The rows of a group lie close to one hidden flat surface of 15 dimensions, which may be shifted away from zero. Surfaces can cross.
Known rows, each followed by its group:
[ -3  -3   0  -2  -4  -6  -8  14  -6  -1  -6   6  -9   5   9   8  -2  -4
  -4 -10  -3   5] -> sidi
[ -2   1  -1   3   0  -4 -16   5 -11   5  -2   6  -2   1  11   6  -7 -10
   0 -10  -4  -2] -> Som
[  2   9  -5   6  -2  -6  -8   2  -6  -7  -6  -2  -8   7   4   0 -11  -6
   1   3  -2   8] -> sidi
[  2   0  -2 -19   3   1   7   1   2 -10   1  -3  13 -12 -10 -10   6 -11
  16   9   9 -10] -> sidi
[ -1 -11  -2  -4   4  -6   1   2   1 -21 -14  -6  -8  -3  -7 -11   3  12
   7   2   4 -10] -> Pumi
[-8 -9 -6  8 -5  2  5  5 -2  0  1 -3  0  0 -6 -2 -3  3 10  5  7 -8] -> Dur
[ 9  5 -6  7  2  0  9  4  1  1 -7  4 -1  0  2  3  2  1  4  1  0  6] -> Pumi
[ -3  -6   3 -11   2   1 -16   2  -1   5   1   6 -11   3   4   3   0   6
   0  -6  21   6] -> Som
[  9   5   2   4 -12   9 -10  -7 -18  -5   0   2   0   8  16   5  -3  -9
   1   9   5  -6] -> Pumi
[  3   0   5  -2  -6  -1   4 -16  -6  12   9  -9   6  -1  -6   3  -4  -8
   9   2   1  -1] -> sidi
[ 9  4  5 -3  6  1  5 -1 -4 -3 -6  7  0  3  0 -3  3 -3 11  7 -6 -1] -> Som
[ -3   4   0 -19 -15   3   6  -6  10  15  20   3  -6  -4  16  -4   2  -8
 -17  12  -9   8] -> Som
[ -9   1  -8  -1 -19 -13  -6  -3   3   4   3   0 -17   1  13  10  -5   7
  -8   2   2   9] -> Som
[ 15  -1   0  -7 -12  -2  -2  19 -17  -1  -9  -2   1  -6  -1   3   8  -8
  15  -6  10   0] -> Pumi
[ 5  2  0 -2 -8 10  1  9  0  3  1  7  6  4  7  5 18  5 -4 13  4  5] -> Som
[  3  -1  -1   2  -2   3   2   1   5  -6  -9  -8 -12   3   1   1  -5  10
  -3  -5  -3  10] -> Som
[ 7  0 -3  1 10  6 -5  0 -7 -6 -4 -1 -5 -1  1 -5  0 -3  3 -7  1 -4] -> Dur
[ 7  5 -6 12  3  5  3  2 -5  0 -1 -1  2 -1  1  1  1 -2  0 -6  2 -4] -> Pumi
[ -6  -3   7  -8  -2   6  -8  17   5   9  14   7  -3  15   2  -5  20   8
 -21  13  11   0] -> Pumi
[-14   4  -4   9  -8 -10  -1  -7   3   7   5  -4   3   7  -3  12  -3   4
  -1   5 -10   4] -> sidi
[ -5  -3   6  -8  -1  -4 -14   1   1 -14  -7  -3   1   4  -5  -5   2  10
   0   7   3   4] -> Pumi
[ -7 -10  -2   2   3   1  -2   7   4   1  -1  -8  -2   2   1  -1   4   2
  -8   8   0   3] -> Dur
[-10  -9   3   1  13  -1  -6  -5   3   7   4  14   2   3  -9   3  18  18
   0  -7  -4   1] -> sidi
[ -7  -3   3  -8  -3 -10   0  -5   6   1   3   7   0  -5   3   0   0   0
  -7  -1  -7   4] -> sidi
[  4  -3  -2   9  -2  -4   8  14  -6  -4 -12 -16  -6   9  -5   6  -3  -2
   5   3  15  -4] -> sidi
[ -8  -1  -6  -9   0   8  -8   8  11  -3   6   2   5  -8   7  -4   7   0
 -14   0   8  -2] -> Som
[  2 -10  -8   0  -2   7   2   0  -8  -2  -1   6  -7  -9   9  -5 -17 -14
  17  -2   9  -4] -> Dur
[ -3   3  -5  17  15  -1   1 -15   9   7   4   2  -8   7   0  -2  -6   9
 -11  -3  -2   3] -> Pumi
[  5   2  -4   5 -14  -7   7   4  -1  -8  -3  -5  -7  -5   6  -2  -7   0
  -7  -6  -1  -6] -> Pumi
[ -3   1  -5  -3  -6   1  -2   8   7 -16  -4   4   6   2   2  -4  15   8
  -7  20   4   0] -> Pumi
[ 5  7  3  5 -1  7  3  1 -4  4 -4  7 16  2  1 10  5  0 10  6 -7  1] -> Som
[10 -1  3 -2  3  1 -3  3  1 -3 -8  6 -3  5  2 -3  8  9 -2 12  9 10] -> Som
[-12  -9  -7  11 -13  -3  -9   1  -5   5  -2  -4   4  -2   7  22   5   8
  -3  -6  -1   5] -> sidi
[  0  -2 -10  10  -7   7   1   8   3 -10   2   4   1  -5   4 -12 -10   1
  -2   7   2   1] -> Dur
[ -2   8  10   0 -17   3   2  -4   5   4   4   2  12   3  -6  15  -6  13
   5  -8   8   4] -> Pumi
[-2 -2 -5  5  8 -7 -5 -4  0  2 -3 -4 -8 -4 -1 -2 -9 -3 -3 -8 -3  8] -> sidi
[  3   6   4   2  -6  -5   4  -4  -6  -8  -4  -1   2   8  -1   1  -5   1
   8   7   1 -10] -> Pumi
[ -3   3   4 -15   5 -10 -18  -3  -1  -3   0  -5   1  -6  -5  -5  -2  -4
   0  -9   0   3] -> Dur
[ -4   4  -8  20   7   5  -1 -15  -3 -12   2  -8   2   2  -8  -8  -3  10
   1  -4 -15 -18] -> Dur
[ 5 -6  3 -8  8  3  7 12  3 -3 -8  1 -5  0  2 -8 -6 -9  5  7 -1  7] -> Dur
[ -2   4  -4  -5   7   0  -5  -4   4 -12  -3  -3  -6   3   5  -7 -11  -9
  -3  12  12   4] -> sidi
[ -7   4  -2   9 -17 -10 -12   6  -7  -1  12  -6  -3   6   1  -6   4   2
 -21   0 -12  -9] -> sidi
[  6  -6   5  -1   1   1   3  -3   4   7  -4   2 -12   2   5   3  -3   6
  -3  -3   7  12] -> Pumi
[ 13  13   0   2 -12  -9  10  -4  -1   1  -2   7  -3   1   5   0  -2   0
   2  10 -12  13] -> Pumi
[ -8  -7   2  -1   7  -2  -2  10   1   0  -4 -11   9   0  -7   4   4  -3
   1  -1  12  -6] -> Pumi
[ -8 -12  -5  -1 -18  14  -1  -1  -2   5   4  -5  22 -12   7  23  14   2
   5  -2  18  -3] -> sidi
[ -1  -5   0 -14   4  -4   1   4  -3   5  -4   0  -1  -4   0  -2   1 -12
  15   8  -8   6] -> Dur
[  2   0  -8   8   8  -1  -7 -13  -3   0   4  -2  -4   3  -7 -11  10   6
   1  13   4   0] -> sidi
[ 0  0 -4 -1  4 -1 -5 -1 -5 -8 -4 -7  2 -3 -2 -4  8 -1  3  4 -9 -5] -> Dur
[ -9   8   1   4  -7   0  -6   0  -4  -1   7  -6  13   2  -3   6  -6  -6
   0  -4 -15  -7] -> Pumi
[-6  2 -6  5 -5 -6  2  0  7 -1  1  4  0  0 -3 -3 -4  7 -1 14 -4  9] -> Dur
[  0   1   0 -14  -3   6  10   3  11  -3  -5   3   4  -1  -1   6   9   9
  10  10   2  11] -> Som
[-1 -2  2  5  1 -8 -3 -3 -5  2 -4 -4  7 -5  0  3 -5 -5  5 -3 -4 -6] -> Som
[  4   5 -10   3   5   1  -8  -8  -4   3  -1   3  -2  -3   3   1  -2  -6
   4   0  -5  13] -> sidi
[-2  1  0 -8  0  4 -1  3  0  4 -3  7  5  1  2  7  9  0 11 10 -4  7] -> Som
[-13  10  -3   4  17   2  -5   5   4 -10  -5   0   0  12  -6   1 -13  -4
   3  -5 -16   1] -> sidi
[-1 -2 -4  1 -2  0 10  3  2  8  5  2  0 -3  4  4  5 -4 -4 -3  0 -4] -> sidi
[ 1  0 -2 -1  9 10 12 18  7 -3 -6  0  2  3  4  1  6 -7 -5  2 -4  1] -> Dur
[  9   4  -8   4   9   7   5  -6  -4   1 -13  -6   3  -7  10  13  -3 -12
   8  -9 -13  10] -> Dur
[  4   0 -18  12   1   5  13   2   4  12   1  -5   2 -15  -1   7   8   2
   4 -13  -2   0] -> Som
[ -8 -11   6  -4   9  13 -18   3 -11  -7  -3  -9  -2   9   4   2  -5  -4
   4  -7   0 -10] -> Dur
[  9  -5  -7   3   5  -8  -5 -16   0   1  -2  -4 -15  -8   7 -12  -5  -2
  -8   8   4   8] -> Dur
[-11   2  -2   3   1   3   5   6  11 -10  -8   0   8   9   0   9   2   9
  -1  13  -7   5] -> Dur
[  4   1  -3   4  -1 -21  -1  -5   5  14   5  -8   1  -8  -7  -3   2  -2
 -10   6  14   8] -> Pumi
[  0   1  -8  -1  -6  17   3   3  10  -1   8  11   3  -1  19  -4   4  -4
 -17  18   8   5] -> Dur
[-12   3   0  -2  25  -8 -17   0  -3  -4  -6  20   1   6  -5  -4   0  -1
  12  -1  -4 -11] -> Som
[-8 -1 -2 -1  1 10 -5 -7  5 -2  2  5 -4  3  9  5 -3  6 -3 -3 11 -3] -> Som
[ -7  -3   5 -18   5  -7 -12  -8  -7  -7   0  -1  -2  -3   0  -7 -12 -11
  13  -5  -1  -9] -> Pumi
[  2  -6   4  -5   3  11  12  -9   7   5   5 -19  -1  -5  -8  -5  -1   5
   1 -10  -8  -1] -> Som
[ 14  -1   5   0   9   6   7   6   0  -8  -6  -4  -6   0   0 -15  -5  -7
  -2   2  -4   2] -> Dur
[  5  -4  -5   1  11  -4   9  -1   2   0  -1  11 -11  -4   4  -8   3   0
  -5  -5   3  -3] -> sidi
[ 2  3 -5  2 -4  1  5  0 -5 12 10  6 -9  6 -2  0 14  7  4  2 -1 -8] -> Som

New rows, each followed by its group:
[-10   0   9  -6   3  -5  -9   3  -2  -7  -1   3   1   9   0  -4  -1   0
   0   7  -2 -15] -> Som
[-12   5   5 -14  -4   6  -6  -8  10   9  12   6   3   6   1   6   1   6
  -1   3  -7   9] -> Som
[ -3   3  -5  10  -1  13  -2  -6  -8  -6  -7   0   2   9  10  17 -10  -4
  10   0   3   2] -> sidi
[ -1  -7   9  -5   1 -11  -4  -5   2   3  -1 -12  -3  -3  -7  -2 -10   2
  -1  -7   9   2] -> Pumi
[  3   8   0  11   7 -14   7  11   6  -4 -11   0  -8   9  -4  -1  -8   2
  -6  -1   5   0] -> Pumi
[ 9 -2  4 -4  6  6  9  0  3 -7 -7  1  3 -7  6 -6 -4 -8 -3 -4 -8  5] -> sidi
[  1  -6  -2  -1  -2   6  -7  -6   3   7   3   1   4 -12   8   9  -1  -1
  -7 -12  16  10] -> sidi
[ -2 -14   5  -3  11  14  -1   0  -2   4  -7  -9 -12  11   1   6   3   7
   6  -2  -2   8] -> Som
[ 0 -3  5 -1 -1  0 -7 -6  4 -1 -3 -4 14 -9  3  2 -4 -2 -4  4  5  2] -> Som
[  1   7 -24  13  -3  -5  -2   1   1  -3  -4 -11   6 -15  -2   2   0  -6
   1   1  -5  11] -> sidi
[  5   0  17   3  -9  13   4   8  -2   0  -1  -1   9  10  -9   4 -18   4
  12  -9  11   3] -> Dur
[ -1  -1  -8   3   5   6 -17  -9  -6  -6  -1  -2  -6  -1   7  -1  -7  -5
  -2  -2  10   4] -> sidi
[  3  12  -1   4  -8 -36  -2  -6   3   9  -4   1 -11   0  -3   4 -19  -3
  -2  -1   7  14] -> Pumi
[  0   2 -12   7  -3 -11  -2  -1  -3  -7  -7  -3  -6  -7   2  -1  -3  -1
   2  -3   0  -3] -> Pumi
[ -3   9   6 -12   1  -9  -7   1   5   2   5  17   6   2   1  -6   3  -3
  -3  13  -2  -1] -> Som
[-1 -3  0 -7 -6 -1 11  8  9  2  4  6 -8  0  2 -4  9  9 -8  5 -1  2] -> Pumi
[ -1  -3  -5   4 -17  -3 -19   2 -10   8   3  -6   8  -6   2   8  17   6
  -1   8   0   8] -> Som
[ -4  -5   0   0  -1  -9   4  -1   5 -10  -9   0  -3   3   0   2   1   8
  -1   9   2   2] -> sidi
[  0   5  -2  -1   1   8 -10  15   3  -9   0   4   5  -2  -4  -6  -1   3
  -4  -8   6   2] -> Dur
[ -5  -4   4 -13   0  13  -2  -5   4   3   2  -7   5  -3  -3   8  -1   3
  10  -8  -4   6] -> Som
[ 0  5 -8 -8  7  4  8 -3  8 -3 -1 11 -2 -8  6 -2  1 -4  7  1 -1 -1] -> Som
[ -3   4   0 -15  -8   3   3   0   3  -2   4   6  -1  -3   7   1  -2  -4
   5   3   0  -4] -> Som
[  6   0   0   3  -3  -1  13   4   9  -3  -1  -2  -5  -2   5  -2  -6   2
 -13  -2  10  -2] -> Pumi
[ -4   1   5  -7   0  -6  -5  -2  -2  -5  -1   7   3   0   2  -3  -3  -4
   3   4   3 -12] -> Som
[  9   8   4  -8 -20   6   2   7   3   3   6  -3   0  -2   1   3   2   5
  -5  -5   2  10] -> Som
[ -5   1  -3  -5   0 -10  -6   5   0   2   3  -3  -5  -5  -1  -6  -2  -4
  -2  -7 -11  -4] -> Som
[  2  -1  -4 -10 -13 -19  -8   2 -12   6   1   4 -13   0  10  -3   4 -12
   4  15  -2   2] -> Pumi
[ -2   3  -3 -12  -5   0  -3   9  -4  11  10  12  -6  -1   5   0  10  -5
   4  -3   5  -7] -> Som
[ -2  -5   0   8  -2  -1  12  -7   6   1  -5  -1   3  -8   7  12 -10   1
  -5 -16  -5   2] -> sidi
[-11  -8  10 -18   5   8 -11  -4   3 -10   2  -4  18  -3  -9  -3   3   0
   5   0   4  -4] -> sidi
[  0  -5   2  -5  15  -6  -5 -10   1   3  -3  -7  -5  -1  -6  -2   5   3
   1  -4   8  -2] -> Dur
[-5  6 -4 -3 -6 -9 -7 -6  4 11 12 -1 10 -6  0  2 -2 -8 -6  2  3  1] -> Pumi
[ -3   7   5  -9  -1  -4   2  -4   5  -8   2   7   0   2  -2  -7  -6   2
   3   4   0 -12] -> Som
[ -9   3   0  -2  -3   3   7   5  16 -12  -1  -2  14  -4 -10   0   4  15
  -4   0  -9   2] -> Pumi
[ -5 -10   2 -10 -11  -2 -19  -7  -5  -3   1   1  -5   0  12   6  -2   0
  -6   5  21   5] -> sidi
[  1  -4  -7   6  14   3  10  -5   5   2  -5  -1  -2  -8  -6  -1  -2   5
   9 -11  -1   0] -> Pumi
[  4  10  -1  -4  -1   4  -2   4   6   0   5   9   2   2   4  -7   9   2
 -13  10 -13   8] -> Som
[ -7  -1   5 -13  10   2  -3  -8  -3  11  16  10  -8  10   2  -7   0 -12
   0   3   1 -12] -> sidi
[  4  -7  -5  11   8   3   2  -4  -4   4 -13   0   7  -5   8  10   4  -3
  10   7   0   4] -> Som
[  0  -6   1  -6   6 -19  11  -1  10  -6  -7  -3 -14  -1   0 -15  -1   4
  -6  15   2  -6] -> Som
[ -3   2  -2   4 -12  -1  -7   3  -3  -1   5   2   6  -2  -1   6   4   6
  -5  -7   4  -2] -> sidi
[ -8 -15  -7  -6  -6   6   4   0  -4 -11 -11 -17   0  -1  -7   6  19  14
  22  13  -6  -5] -> Som
[ 2 12  0 -1  1  2 -3 -3  1 -8  0 -5  6  6 -4 -5 -6 -7  0 13 -7  7] -> sidi
[  5  -6   0   6 -14 -10 -11  -2 -14  -1   2  -6   7  -9  13  -6   5 -12
  -8  13   1 -19] -> Som
[  3  -4  -2  -6   1   3  -4  -2   2   2  -6  -2  18 -15   3   4   7  -7
   6   8   2  10] -> Som
[ -5   2   3  -8  -4  -4  -1  -8  13 -13  -6  -3   9  -8   3  -1 -12   1
  -3   4   2   1] -> Som
[  1   2  -3  -9  -5   8   1  -8   1   0   6   5   0  -1  20   2   2 -12
  -9  10   4  -2] -> Dur
[ -4   7   8   8   2   2   9 -15  17   0   3   3  10   6   0   4  -9  12
 -10   7   2   0] -> Som
[ -2  -2   1  -7  -9   4   9   3  -3 -10  -7  -6   8   2   6  12   7  -4
  10  10   6 -12] -> Dur
[  9   0  -8   3   8   4  -8  -7   0  -3   1  -4  -5  -7   3 -10  -5  -4
  -7  -4  17   4] -> sidi
[ -3   0   1  -5  11   3   2 -11  -1  -9  -4   8  -2   5   1  -3  -5  -3
   9   5  -5  -6] -> sidi
[ 6  2 11  4  7 -6 -7  2 -3 -3 -4 11 -2 11  4 -9  0  1 -9 12  6 -9] -> Som
[-6  3 -7  7  0 -5 -4  1 -3  2  0 -8 -1  6 -4  4 -1 -2  1  6  1  3] -> sidi
[ -1   0   3  -8  20  11 -13   2  -3 -14  -7   5 -13   6   6 -11 -13  -6
   1 -15  -8  -7] -> Som
[-2  1  2  0 -2 -7  1 -4  0  1  7 -7  2  2 -8 -7  1 -1 -4  8 -5 -3] -> sidi
[  7   4  -1  -1   1  -2  -3 -10 -14   6   0  -2   7  -2  -3   1   3 -12
  19   6 -14   1] -> Pumi
[ 0 -3 -2  7 -9 -3 -2 16 -4 -9 -9  1 -9 11  5 -2 -1  5 -3 15 -2  7] -> Dur
[ -3   1  -6   9   3 -12   7  12   4  -1 -12   1   5  -5  -4   7   0   3
   6  -3   2  -4] -> Som
[ -5   4  17 -12  15  -4  -6 -10   8   5   6  12   7  11 -13  -8   2   9
   5   9   1  -4] -> Som
[ -2   2   4  -3   7  11  11   1  -3  10  12  -1   4  13  -3  -4  10 -10
   3  14 -12 -11] -> sidi
[ 4 -2  6  3  6  4 -5 -4  0  3 -2 -1 15 -5  2  0  0 -4 -2  3  4 -3] -> Som
